There are 4 ways to turn a row about zero (a turn may also mirror it). The second row of each pair is the first, turned, with some noise. The first 36 pairs use one turn. New pairs use 2 turns, one after the other, and a turn may come again.
Some pairs, each with its turns in order after it:
[  3  10  -1 -32   0   9   1  24]
[  8 -11  -1  -2 -38 -10  -6   6] => j_688

[  4   0 -11 -11   2 -10  -8  14]
[  8  14  -1   7   4  -6 -16   3] => j_900

[ 7 -9  1  6  6  4 37  7]
[  0  28  10   4  -7 -15  18 -10] => j_688

[-13   5   2   7   0   1  12 -12]
[ -9   4  -2  -5  13 -13   8   0] => j_688

[ 37   6   7   8  -2  22 -12   5]
[  2  18 -11 -31 -19  20  -4  -5] => j_712

[ 14  19 -10   0 -14 -18  -1  -9]
[ -3  -1 -17  -6  19 -17  -6  16] => j_991

[  0  -2   3 -25  12   1  -2  -7]
[-5 -2 -1  4 -3 17 17 15] => j_991

[  4  19   7   4   2  -8 -37  -5]
[ 4 22  4  9  2 28 -8 20] => j_712

[ 5 12 17 -3 -6  0  9 -4]
[-4  1 -8 -7  7 -3 17  9] => j_900

[-11  15   0  -9  14  16   2   2]
[19 -8 12 -3  4 17  7  7] => j_991

[-37 -16  37   5  13  -6 -12   5]
[ 13 -17 -32 -24  10   5  -7 -33] => j_900

[ 9  3  7  1  2 -2  0  1]
[ -3   3  -3   1 -10   7  -1  -3] => j_712

[ -2   9  -8 -37   5  13   5  37]
[  8  31  12   4  43  -2 -12  -2] => j_900

[-11 -18   7   9   1   9  26   7]
[  0  33  -6  -5  -1 -13   6  -4] => j_688

[ 4 13  1 -3 -5  1 -5  2]
[ 6  4 -1 -8  6 -1 -3 10] => j_991

[  1  -4   6   2  -2 -23   7  12]
[-10  -6   4  15   1   8   3 -16] => j_712

[-15  13  25 -18   3 -25   5  -4]
[-10   0  24   3   6 -15  25  23] => j_991

[-8  6 18 -4 -4  6 20  1]
[ -5  -6  -3 -18  18   5  12   3] => j_900

[ 18  21  10   4  -6 -18  -2  -3]
[ 14 -18  14  -2   5   9  20  -1] => j_688

[20 22 -3  1  0 20  5 37]
[-16  13  15  14  30 -28   6  -4] => j_900

[-1 28  5  2  6  0 12 -5]
[  4 -15   0   6  15  -2  18  15] => j_900

[-14  37  10   0  23  -5  -5  -7]
[ 21 -23  20  -2   4  -6   4  28] => j_991

[ -1 -13 -21 -19  -1  -9  -4   0]
[-11  -7 -14  12 -15   6  -6 -15] => j_688

[-12  37   1 -18 -11  11  17 -11]
[-24 -12   0  -9  -6  -8  14  38] => j_712

[ 23 -18 -12   0   4  -7  -3  -1]
[  4  14  13  -1 -23 -13  -7   2] => j_900

[ 8 19  3 10  6 -2 19  6]
[ -4 -19   0  -1 -18  12  12   1] => j_712

[  3 -10   5 -21  -2  -3  29 -10]
[-20  -3  -1  -4  16   9  27  -8] => j_991

[-1  2 -9 -5  4 20 -6  2]
[-10   0   7   1  -9  -4 -15  10] => j_688

[-12   5  -6   5   7 -10 -26  -4]
[14  9  6 15 13 11 -7 12] => j_712

[ 0 -4 -6 -3 11  0 -4 -3]
[ 8  0 -8  3  1 -2 -8  2] => j_712

[ 1 13  7  2  3  4 -6 -6]
[ 3 -4 -6  8  2 -1 12 -1] => j_900

[ 25  10 -26   6  24   8   7  -7]
[ 15 -30 -30 -10  -2   9  -3  -1] => j_991

[  5   2 -33  -9   1 -12   2   5]
[ -3 -23  -9  -4  21   8 -16   0] => j_712

[ 2 -3  3 13 13 17  3 10]
[  5  17  15   0   1  -6 -12   5] => j_688

[-12  -4   3   3   0  -4 -11  -7]
[ -2  -5 -12  -2  12   2  -8   0] => j_688

[-13  -3   0  -4   3   1  -2  -4]
[ 0  0  7 12  0  6  3  1] => j_991

New pairs. What belongs after each?
[ 20  -4  12   4   0  -2 -27   3]
[-18   7   8  -6  26  10   5   6] => j_991 j_712

[-2  0 -3 -4  7 -1  6  0]
[ 2  5  0 -2  0 -7  3 -3] => j_900 j_900

[-18 -11 -28   9  -1  23  -5  12]
[ -5  -5 -35  12 -15   0 -17 -12] => j_712 j_712

[ -5  -6  19 -30  20   9  26 -33]
[  9   9  11 -21  11  -3   9 -52] => j_688 j_688

[  2  13   9   3 -28  -8 -19   4]
[  0  26  19 -10   7   8   3 -13] => j_688 j_900

[ -5  -2   0  -8 -26   2  -7   6]
[21 -3  7 11  9  7 -8  5] => j_900 j_991

[25 19 27 14 -2 16 -8 24]
[ -5  21   1 -45 -15   2  10   5] => j_688 j_991

[ 33  -4  15  -3 -19  -1  -2   3]
[-19 -21 -14 -16   2 -10  -3  19] => j_712 j_688

[ -3  -1 -12  -4  10   1   0 -25]
[ -5   9   3 -22 -11  -3   5 -12] => j_900 j_712

[-10   3   3  -4  -3   4  24   2]
[-18 -17   4  11   3   0  -1   3] => j_688 j_712

[-29  -6  18   1  12  -3  21 -22]
[-20  -9  33   3 -14  -1   4 -21] => j_991 j_991

[  0  37  -5 -29  -4  -3   3 -11]
[ 32 -13  -6 -24  -8  -4   7 -22] => j_900 j_991

[-12  -1   9   8  10  -3 -14  -7]
[ 10  -7 -11   4 -18   2   1   5] => j_688 j_991

[ -4 -37  37  17   0 -13  29   0]
[  5 -13  28  23  16 -19  19  38] => j_688 j_900

[ -6  10   4   8  15  -5 -11  17]
[-9 16 23  2 -5 -4  3  3] => j_712 j_688

[  5   4  13 -27  25  12  -6  -5]
[-14 -12  16 -15 -10   8  -7 -28] => j_712 j_688

[ 11 -10  22 -15  -7  19   5  -4]
[ -8   7  -8  -6   4 -20  16  20] => j_991 j_712

[ 25  -7 -33  -1 -16 -25  -3  12]
[-32  15  -7  -3  14   2  10  33] => j_688 j_688

[ -4   8  -5  -3   1 -21   4   0]
[  8   5   2   3   3  -3   3 -20] => j_991 j_688

[ -4   3   0  -5  37   9  -1 -13]
[ -2  35  -3  -2 -14  16   1   7] => j_991 j_688

[ -7  -1   8  13  15   1  -5 -12]
[ 16  -2 -11  13  -5  13   1  -2] => j_688 j_712

[-14   4   4  -3  11  -4  37  -5]
[ -3  11   0  -8 -23  19  26  -4] => j_900 j_991

[  3  -2  -2   5 -22  10 -26  -4]
[  8  -6   8  12  21  -2 -21  -6] => j_900 j_991

[ -9   3  11  14   3 -24   0  -8]
[ -3   1  16  25   2   4   4 -15] => j_991 j_712

[-22  37  34  -6  12 -14  -4   7]
[  2  11 -17 -37  19 -36   1   3] => j_991 j_900

[  3   2 -11   4  -4   3  11  -9]
[  8  10  -5 -10  -4  -1  -2   7] => j_900 j_688

[ 1  5 12 -6  3  1 -1  3]
[-11   1  -5   0  -1  -2   8  -2] => j_991 j_712

[  3   6  -2 -37  20   0   6   3]
[ -5  -2 -25  -7 -25  21   2   3] => j_900 j_712

[ 19   1 -37   3   9  -2   5  -5]
[ 10  14  29  10 -14 -17   5  11] => j_688 j_712

[-35 -20  -4  -1  -1  19  17  -4]
[ 20  10  14  -7 -36 -15   3  11] => j_991 j_712

[-10  -4  -5   8  37 -11   9   8]
[-15  -4  22  -3 -30 -13  -4   2] => j_712 j_900

[ -7   9 -14 -12   1  -3 -10  -8]
[  8   0   2   7   7 -13 -12 -15] => j_712 j_900

[ 12  -3  -7   2  -8 -12  -4  22]
[  8  -6 -22  15   1  -5 -12   4] => j_900 j_900

[-21  26  25 -34   4  13  24   5]
[-12 -21  10 -15  24   2 -42  20] => j_712 j_900

[-19 -13   3   0   0  -8  -7  12]
[ -6  -4  20   0 -15  11   5   3] => j_991 j_712

[-13  -3   1  -5   1 -16 -11 -14]
[  9  -4   8  -3 -15 -15 -11   0] => j_712 j_991

[-1 16 10 -5 16 -6 -6 12]
[-21  -2  -5  -3  -3   5   5 -18] => j_991 j_712

[-10 -14  -2  11   4   0 -18 -27]
[ -6   5  19 -27   2 -13 -13  -3] => j_900 j_712

[  9 -13   5  -5 -37  -9  -4  24]
[-18  -1  -7 -39   5 -15  -2  10] => j_688 j_712

[-23 -14  19  37   3  -4  21  -4]
[ -2  14  -6  10  22 -39 -19 -14] => j_900 j_712

[11 10 -7  7 18  0 -3 -3]
[ -8  -6  -3 -13 -11 -16  -1   6] => j_900 j_900

[ 22  -8  -3  -4 -10  -1   3  29]
[ 16 -30  -6  -9  12 -11  -1  -6] => j_900 j_688

[-15  -7  13  -2 -29 -24  13   7]
[ 14 -15  -1  -4  25 -26  12 -11] => j_991 j_688

[-12  13  20 -18   4  -3   5   1]
[  6 -17 -25  -6  -3  -1  -6  -2] => j_900 j_712

[-27 -23 -11   0 -17 -17  10   4]
[12  0 15 21 -3 30 -3 19] => j_688 j_900

[  5   0  11   3  -5 -28  10 -37]
[ 21 -35  -7   3 -17 -19   4 -11] => j_688 j_712

[  6  -2 -21   2   1  -5   6  -2]
[ 11 -13   0  -3   4   0 -14  -3] => j_991 j_712

[3 1 0 7 7 5 4 2]
[-10  -2   3   1  -4  -3   5  -1] => j_900 j_991

[ -1  -8 -25 -37   6  -2  19 -10]
[-10   2   4  28  24 -22 -17 -18] => j_688 j_991

[-10  -4   6   8  -4  -8  11 -10]
[-5  7 14  8 -7  2  4 -9] => j_712 j_712

[ -4  -2   7  15 -30 -12  -1 -30]
[ 31  -7 -16 -15  13   4   3  24] => j_712 j_688

